There are 10 hidden switches. A switch that is on adds its own fixed numbers to the row, and there is some noise. The rows also spread widely along 17 directions, which tell nothing about the answers.
Known rows, each followed by its switches (1 for on, 0 for off):
[ 19 -13  -8   1  -8  17  -3  15  32   3  11  20  14  -1 -15 -50 -14  13
  -3  34  22  27 -45  17  -6 -19  -4 -17   4  22   2]  0 1 0 0 1 0 1 0 1 0
[  2  -2 -14 -29   8 -18  22 -15  17 -11  24  15  -7  -8  -8  12  -1  -6
  26  25  -3   8 -42   2  16  33  -6   6  31   5 -19]  1 0 1 0 0 0 0 0 1 0
[ -9 -12 -21   0 -40  -3  17 -18  18 -21  -7   1  36   2  17  -6  22 -15
 -23  25  52   7 -34  35  13 -11  -3  30 -18  20   0]  0 0 0 1 1 0 0 1 1 0
[ 29   0  -5  17  22 -15  42  -6 -10  -8 -13  -7  10   8  20 -41  -8  13
 -15 -19 -15 -15  28 -17 -12  23 -29 -17   5  22  -1]  0 1 1 1 0 1 1 0 0 0
[ -1 -21 -22   7   2 -36  -3  12 -14  12 -27 -24  27  20  -9  17  17 -18
   3   6   3  -1  20  36  14  -4  30  16 -24  36  16]  0 1 0 0 0 1 0 1 1 0
[ -5  28  18  33   1  -2   3  26  18 -16   3  13 -23   8 -45 -16  -1  21
 -25  -3  21  24 -18  13 -17 -23  43  -8  -9   8  27]  0 1 1 0 0 0 0 0 1 0
[ 30  18 -14  17  24 -24  26  18 -22  35  -7 -16 -19  12  25 -28   9  -9
 -21   6  -4 -36  11  -3 -14  16  -9  11  -5  16   6]  0 1 0 0 0 0 0 1 1 1
[ 26 -24  14  11  22  24   5   2  20  -9  -2 -12  -1  10 -22 -42 -18 -35
  -8  11  33 -12 -18   5  12   7 -22  37  10  28   3]  0 1 0 0 0 0 0 1 0 0
[ 19 -22 -29  17  37  16   7  12 -13   3 -21   2   5  31  -4  -3  -9 -16
  -6 -28  -3  -5  -3  26  13  22  18  18  -6  27  68]  1 1 0 1 0 0 0 0 1 0
[-29 -22 -19  -8  -8  12 -13   8 -29  25  -4  58  -1  25 -19  61  47  22
  -5  -6 -13   7  -9  32   9 -22  18 -23  24   0   2]  0 0 1 1 1 1 0 0 1 0
[ -4   5 -28  22   4 -17  11  26 -28  -1  -5  11  -7  21 -29  39 -18   3
 -19   0 -16  19   8  28   5  17  55 -14  -8  27  42]  1 1 1 0 0 1 0 1 0 1
[-11   3  -3  -2 -12 -11   8   2  14 -25   0  -7  31   1  -8 -23  20  -8
 -26   2  49   9  11  31  13  18 -12  11  26 -11   1]  1 1 0 0 1 1 1 0 1 0
[ 26 -49   5   8  15  -3  27  -4  11 -15   8 -21 -27 -21 -14   9 -20  14
  18 -24  15  10 -54  13 -15 -33  32  14 -16 -18  16]  0 0 1 0 1 1 1 1 1 1
[-14  -1 -38   2  14  33 -22  13  -8 -12  10  33 -21   8  -1  27   0  -3
   7 -21 -20  -5  -9   7  11   5   7 -10  -3 -27  43]  0 1 1 1 0 0 1 0 0 1
[  6  14  -3  19  -7  -3  10  -8 -38  20  20 -47 -33  -7   9  27   7  19
 -15 -22 -11 -18  36  -8  -3   5   3   6 -21 -47  22]  0 1 0 0 1 1 1 0 1 0
[  7   3   2   3  29  -1  24 -13   1  -4 -15   8 -25  -6   2 -11  28 -19
 -19 -41 -17 -15 -37 -24 -10 -43 -11  33 -12 -12 -12]  0 1 1 0 0 0 0 0 1 0
[ 18 -12 -25 -26 -11 -14  32 -21  17 -17  18  26  10 -16  23 -17  11  26
   7   3   7   0 -26   1  -6  16 -21 -10  46 -27 -23]  0 0 1 0 1 1 0 0 0 0
[-22   8  -4 -17  -3  -8  17   5 -23   7 -14   3  26  14  17  22   2 -17
   3  18 -11 -11   5  -1  24  21  -7  27  -9  49  28]  0 1 0 0 0 1 1 0 0 0
[  7   5   3  16   8 -21   7  19 -27  51   0   0 -21  29  -7   2  38  34
  -2 -14 -13 -14  23  22  -2  10   8 -35  11   1  13]  1 1 1 0 1 1 0 0 1 1
[ 16 -41 -15  -4  10  13   1 -10  -9  14  27   0 -46 -14 -36  43 -13  -5
  17   3 -20  -4 -17  -6   5 -22   5   2   2 -16 -21]  1 1 1 0 1 1 1 0 1 0
[-16  23 -11   5 -25  -7  18   1 -19 -12  -1   4  33  23   4  12   7   8
 -36   5   8  11  27  24  21  41   5  -8  10  15  25]  1 1 1 0 0 1 0 0 0 0
[-12  25 -40  24   1  24   1   5  -9 -26   8  41 -19  -9  16   0   5  24
 -33 -23 -29  12 -14 -19 -25 -22  -1 -42 -24 -40   7]  0 1 1 1 0 0 1 1 1 1
[  1 -19 -13  23  10 -23  13  10  18 -11  -3  32 -24   4   6  18  12  42
  30 -13  31   1 -17  24 -21 -14  51 -47  -7  -4  39]  0 0 0 0 1 0 1 0 1 1
[-15   2   0  17  -4   9   0  26  15  -6  -5  37 -11   2  -7 -10 -19 -26
 -11  45  30 -10   5  -9  -7   2   5  -3 -14  52   5]  1 0 0 0 0 0 0 0 0 0
[ 22 -27 -17   8  -8  13 -11  15 -19  21  22 -38  -4   2   2   6   1   4
 -12  -8   9  12  -6  46   0   9  19  -6 -12 -37  21]  0 0 1 1 1 1 0 0 1 0
[-17  11  17  16  -4 -16   7 -20   0 -28  10 -27   3  12  -4  17  37 -14
 -26 -30  22  29 -35  45  28   2  14 -16 -18 -30  -9]  0 1 1 0 0 0 1 1 0 1
[ -7  15   0  31   3   3 -12   6   7 -27   6 -22   1   0 -21 -11  10 -28
 -47 -28  25  45 -20  37   9  -9  19 -14 -25 -29   8]  0 1 1 0 1 0 1 0 1 1
[ -2  -4 -11  -2 -15  -7   3  29 -11  -2  19 -30   7 -13  22  16 -20 -41
 -15  49  36  -4  -4  24  -3  23  18  19 -31  11  -3]  0 1 1 0 0 1 0 0 1 0
[  7 -12 -26  10 -38 -32   1 -10  12  12 -10  -1   1  -4 -34   4  14   6
  -8  25   8 -15  45  -4   5 -36  -7   8   4  21 -31]  0 0 1 0 1 0 1 0 0 0
[ -3  -7  -9 -27  15 -46   5   1  10   7  -6 -22   4  -2   1  -5  12  -5
  59  10 -20 -20   9  -6  12  31 -14  19  16  13   1]  0 0 1 0 0 0 0 1 0 1
[ 41 -24  -6  13 -23 -27  -7   1  22  18   3 -33  -6  -2 -50 -38  -6   7
  -5  24  12   4  15  20   9 -20   4   9   2   8 -36]  0 0 0 0 0 1 0 0 0 1
[  6  -7 -42  -9  15 -12 -10  37   4   5 -10  -1   2   0  -9 -12  -6 -17
  14  14   4 -20   9  15  -3   9  14  41   8   6  34]  0 1 0 1 0 0 0 0 1 1
[  7  -5  -7   6  32 -22  25  22 -28  21  -2 -25 -37   3 -19  23  -9  14
  16 -20 -42  -5 -18   0 -16  -3  39  15 -15   1  33]  1 1 1 1 0 0 0 1 1 1
[ -3 -11  24  43   9 -21  13   4 -11  14 -31 -11 -18  22 -55  -2  22  42
 -11 -46  -9   2  36   4  -9 -36  29 -11   2   9  24]  1 1 0 0 1 0 0 1 0 1

New rows, each followed by its switches (1 for on, 0 for off):
[-13   6  -2 -14 -11  -2  13 -18   7  13   9  22 -38 -10 -15  25  15  10
  23  21 -20 -18 -47 -30   6 -34  -6  34 -10   9 -13]  0 0 0 0 0 0 0 1 1 1
[-16  14 -23  20  -1  -8   8  -4 -11 -12   1  35 -28   0 -32  47  10  15
 -23  -6 -28  18 -18  -9  -9 -47  32 -17 -18   0  -9]  0 1 1 0 0 0 1 1 1 0
[ 12  11 -14  10  18  -8  25   1   5 -14   9  -5   6   0  38 -31   5 -19
 -20 -10  21   8 -19  16  -3  42 -11 -21  -3  -8  10]  1 1 1 0 1 0 0 0 1 1
[ -6   3   2  25   7   1   9 -29 -18 -10  -5 -18  -5   7  -1  12   1  -9
 -10 -16 -20   8  24 -15  15  18 -16 -10 -33  13  -3]  0 0 0 1 0 1 0 0 1 0
[  0   5 -15  20  23  49 -17   0  -3 -34  20  23  -7  -4   3 -10  -7  -2
 -33 -31   3  16  11  -7  -7  21 -19 -36  16 -56   2]  0 1 1 0 0 0 0 0 1 0
[ 18 -25 -18  -6  -5   4  27 -36  -4   5   2 -28 -13  -1  18  27   0 -17
  12 -13  -5 -26 -21  -4  22   2  -7  45 -30   3  20]  1 0 1 0 0 0 0 0 1 0
[-22  21 -22   0   4  -9 -16  -6 -19  -8  -1 -11  -3   5 -24  24  13 -13
 -10 -29 -45  29  -2   9  25   5  16  11 -17 -19  24]  0 0 0 1 0 1 0 0 0 0
[-16  11 -21   3  17   0   4  -2  14 -21   9  16 -36   2 -18  22   1  17
  36 -22 -22   0 -30  -6   9   5  20   1 -15 -11  49]  1 1 1 1 0 0 1 0 1 1
[ 14  -3  15   7  -5  -6  18  -6  28  -6   3  -8  -8 -12  -6 -31 -12  17
  11  14   8   7 -32 -12 -10 -24   0   4 -22  15   0]  0 0 0 0 0 0 1 0 1 0
[  1 -16 -31 -12 -32 -13  12   5  21 -31   3  -3  39 -13  21  -2 -17   5
   5  29  30  17 -14  26   2   8  18   1 -18   8  17]  0 0 1 0 0 1 1 0 1 0
[-23   9   1   4  -4 -51  29 -11 -12  -3 -17   5  10  -6   6  20  16   8
   5   5 -10   1  31 -14  -2   6  -3 -20   7  24 -22]  0 0 0 0 1 0 1 0 0 1
[  9   3  20  11   4  -4   7   3  -8  21   9 -47   0  15 -35 -18   2 -12
 -12  10  -1  20 -20  24  14   8  -4  22 -10  27   2]  0 1 1 1 1 0 0 1 1 0
[-30  21  28 -10  12   4  42  -9 -25 -22  -5 -14  30  14  17  16  22  -8
 -28 -34  20  13 -32  24  20  37  -6  40  22  -3  42]  0 1 1 0 1 0 0 1 1 1
[ 29 -12 -24  -7   9   0   4  -3 -28   6  12 -30  25   4 -21  -6  -4 -30
 -46   6  -8  14  11  26  20  28 -25  21  36 -14 -40]  0 1 1 0 0 1 0 1 1 0
[  4 -43  26  15  34  27  27 -10 -34   2  -3 -14 -13   5   3  31  -6 -38
 -25 -27   8  -1 -28   9   6 -11  -1  12 -13  13  -4]  0 1 0 1 1 0 1 0 0 0
[  8 -51 -12  -1 -25  -7 -14   7   9  16 -13 -16  26   5 -40  -5  -9 -10
  12  38   7  12  -2  24  16 -41   5  14 -19  51 -17]  0 1 0 0 1 1 1 1 0 0
[-24  11  -5  -9   6   2   2  10 -15  11 -19  41   4  18 -27  12  27   4
 -14   0 -22 -11  10  -7   9 -20 -12  15  28  22   0]  0 1 0 1 0 0 1 0 0 0
[ -5 -13  40  -1 -15 -11  17   2   0  13 -11 -43  16  -3 -21 -19   4  45
  14  -4  -6   1  14 -10 -12 -21  -4  21  -2   3   3]  0 0 1 0 0 0 0 1 1 0
[ 18 -27 -43  -8  12 -11   4 -14 -16  20  -4 -11 -24 -11 -10  19   7  -8
   9 -15 -56  -7 -22 -16  -1 -40   5  22 -27 -17 -15]  1 1 0 0 0 1 0 1 1 0
[ 15  -7   4   4  29 -10  28  -7 -12   7   3 -32 -38   1 -16  31 -10  -9
   8 -34 -25   6 -48   8   9 -10  38  31 -29   0  45]  1 0 1 0 0 0 1 0 1 0
[-10 -19 -26  -8 -42  -6  33 -17 -14 -22 -20 -18  57  -4  -1  34 -24  32
  -5   2 -19  26   9   0   7 -12  23  28 -21  24  30]  0 1 1 0 0 0 0 0 1 0
[-17 -21 -24  -6  -6  15  17  -2 -28 -16   5   3 -20 -19 -10  75 -21  12
  -4 -21 -14   0 -12  -2  -1 -22  43  36 -13 -34  43]  1 0 0 0 0 1 1 0 1 0
[-25  33 -31  16   2 -25  13 -16   6 -47   1   7 -10 -11   7  23  -1 -23
  -4   2  -3   4   7 -20   4  22   4  -1 -27   4   1]  0 1 1 0 0 0 0 1 1 1
[  4 -33   7   7 -31  -2  -1  10  10   9   0  -8   4   4 -20   2  -4  23
  18  31  28 -18  20  12   3 -15   8   6  -4  18  -6]  0 1 0 0 0 1 0 0 0 1
[ -5   8   7   7   0  -8 -10   4  34 -17   5  17  16  11 -32 -25  -3  -4
   6  28  15  42 -30  22  17   8   5 -30  -1  38  -6]  0 0 1 0 0 0 1 0 1 0
[-10  -2  43  25  -7  30   1 -18  -9 -11  13 -42 -19  -9  -4   2  -2   6
 -17 -24  16   1   9 -12   4  -3  -9  12 -33 -33   8]  0 0 0 0 0 1 0 0 1 0
[ 32 -34 -22  17 -11  -5  36  -3   9  -6   2  -4 -13  -3  -5   9 -25  17
  -1  17  17  -9 -26   9 -13 -27  28   4 -24  24   9]  1 1 1 0 0 0 1 1 1 0
[-50  20 -21  -4  -5  -8 -37  23  13 -22   9  26 -18   6 -29  36  27 -31
  12  14  14   5 -16  29  21   8  26  10  -4  -8  19]  0 0 1 1 0 0 0 1 0 1
[-41   2   7  -8  45  -8   6  16 -19 -11  -9  12   8   6  25  20  15 -13
  24 -35 -15  20 -22  12   5  31  13 -25  -9   0  45]  1 1 0 0 1 1 1 0 1 1
[-43  23  -5 -11   2  -4 -12  37 -31   4   9  13  -6  -3   2  48  18 -15
 -12  12  -1  -5  13  10  -2   4  18   4   0 -15   9]  0 1 1 0 0 1 1 0 1 0
[-21 -18   2  -2 -21   3   0   3  -1  29   6  16 -12   2  13  16  11  28
  43  33  -5 -21   6 -17  -4  -9  -6 -22 -27  27   6]  1 1 0 0 1 1 0 0 1 0
[ 21   4 -12  27  38  11   6   2   9 -24  20  31 -58   3  -4  -6   8  -9
 -16 -28  23 -27 -13   1  -6  10  -3 -22  19 -35  -1]  0 1 1 0 0 1 1 1 0 1
[ -6  11   4   2  -3 -31  12  16 -24  16  11 -32 -25 -18  11  21  -1  -2
   6  16 -13 -32  42 -22 -15   4   1   4 -16  -9 -14]  0 1 1 0 0 1 1 0 0 0
[ -1 -32   1  14 -22 -21  22 -27  -2 -16  -5 -11  30   5   2  31   8  -1
 -13   8  16  36 -17  33  15  -7  17 -32 -24  21 -42]  0 0 1 0 0 0 0 0 1 1
[-34   9  31 -12  -2  -6   5   4   2 -17   2 -15   6 -27  -9  -1  -3 -15
   1  14  -6  10   5 -29  -3  -8 -22  16 -12   3 -32]  0 0 1 0 0 1 1 0 1 0
[ 15 -20 -13   8  40 -20  -1   8  14 -12 -13   9   2   7 -11 -27   6 -40
   3 -10  19  -2   7  15   4  20  -4  -4  18  21  -4]  0 1 0 0 1 1 0 0 0 0
[ 18 -34 -42  20 -10  32 -11 -12  -8  -8  -2 -28  10   0  12  -4 -28 -26
 -16  -3  -7  -5  21  -2  11   1 -12   9 -45  -6  17]  1 1 0 0 0 0 0 1 0 0
[-19 -40  40  13  -3  -2   4  -7  -7   7 -11 -22  -3  -2  -5  21  13   8
  24  -4  -2  -6  12 -10   1 -36  -7 -20 -43  19 -32]  0 1 1 0 0 1 1 0 1 1
[ -8   8 -17  -5  17 -41  -5  16   7  12 -13   7 -18  -4 -38   5  33  14
  11 -31 -26  20 -27  15  -7 -36  42  14   8 -22  20]  0 0 0 0 1 0 0 0 1 1
[ -2 -29   3  10 -14  -6  20 -10 -16  11 -20 -14  -6   9 -38  38  -4   1
   0  -1 -20 -10   7  -4  16 -40  11  32 -24  43  -1]  0 1 1 1 0 0 1 0 0 1
[-21 -11 -17  12  12  -3 -18  25 -25  12  -8  13 -10   4  -1  40  16   0
   3  -1  -4 -30  66  -7 -11  -6   3 -18   5 -11  -2]  0 1 1 0 0 0 1 0 1 0
[  9 -17 -27  10  36  20   4 -20  -5 -19   6  28  -8   6   1  10   1 -17
  -7 -20   2   3 -13   1   9  15 -18 -15  19  -9   3]  0 1 0 0 1 0 1 1 1 0
[-19   2  -6 -13  -1 -25  11  17  -3  11 -20  19   9  -2   0 -12  23  17
  12  11 -23 -24  24 -23 -16 -21 -21   5  14  18 -16]  0 0 1 1 0 0 1 1 0 0
[-21   1  32  22  10  -4  22   5 -22 -17 -27 -23  20   3  -2   3  -3 -14
 -26 -24   4   5  32  -8   1  -1  -6   8 -25  27   6]  0 1 1 0 0 1 1 0 1 1
[ 25 -16  12  51  14   8  18  -9 -18  12  -7 -17 -29  18 -37   1 -17  34
 -16 -24 -24   5  27 -13  -9 -21  10 -36 -27  20   8]  1 1 1 0 0 0 1 1 1 0
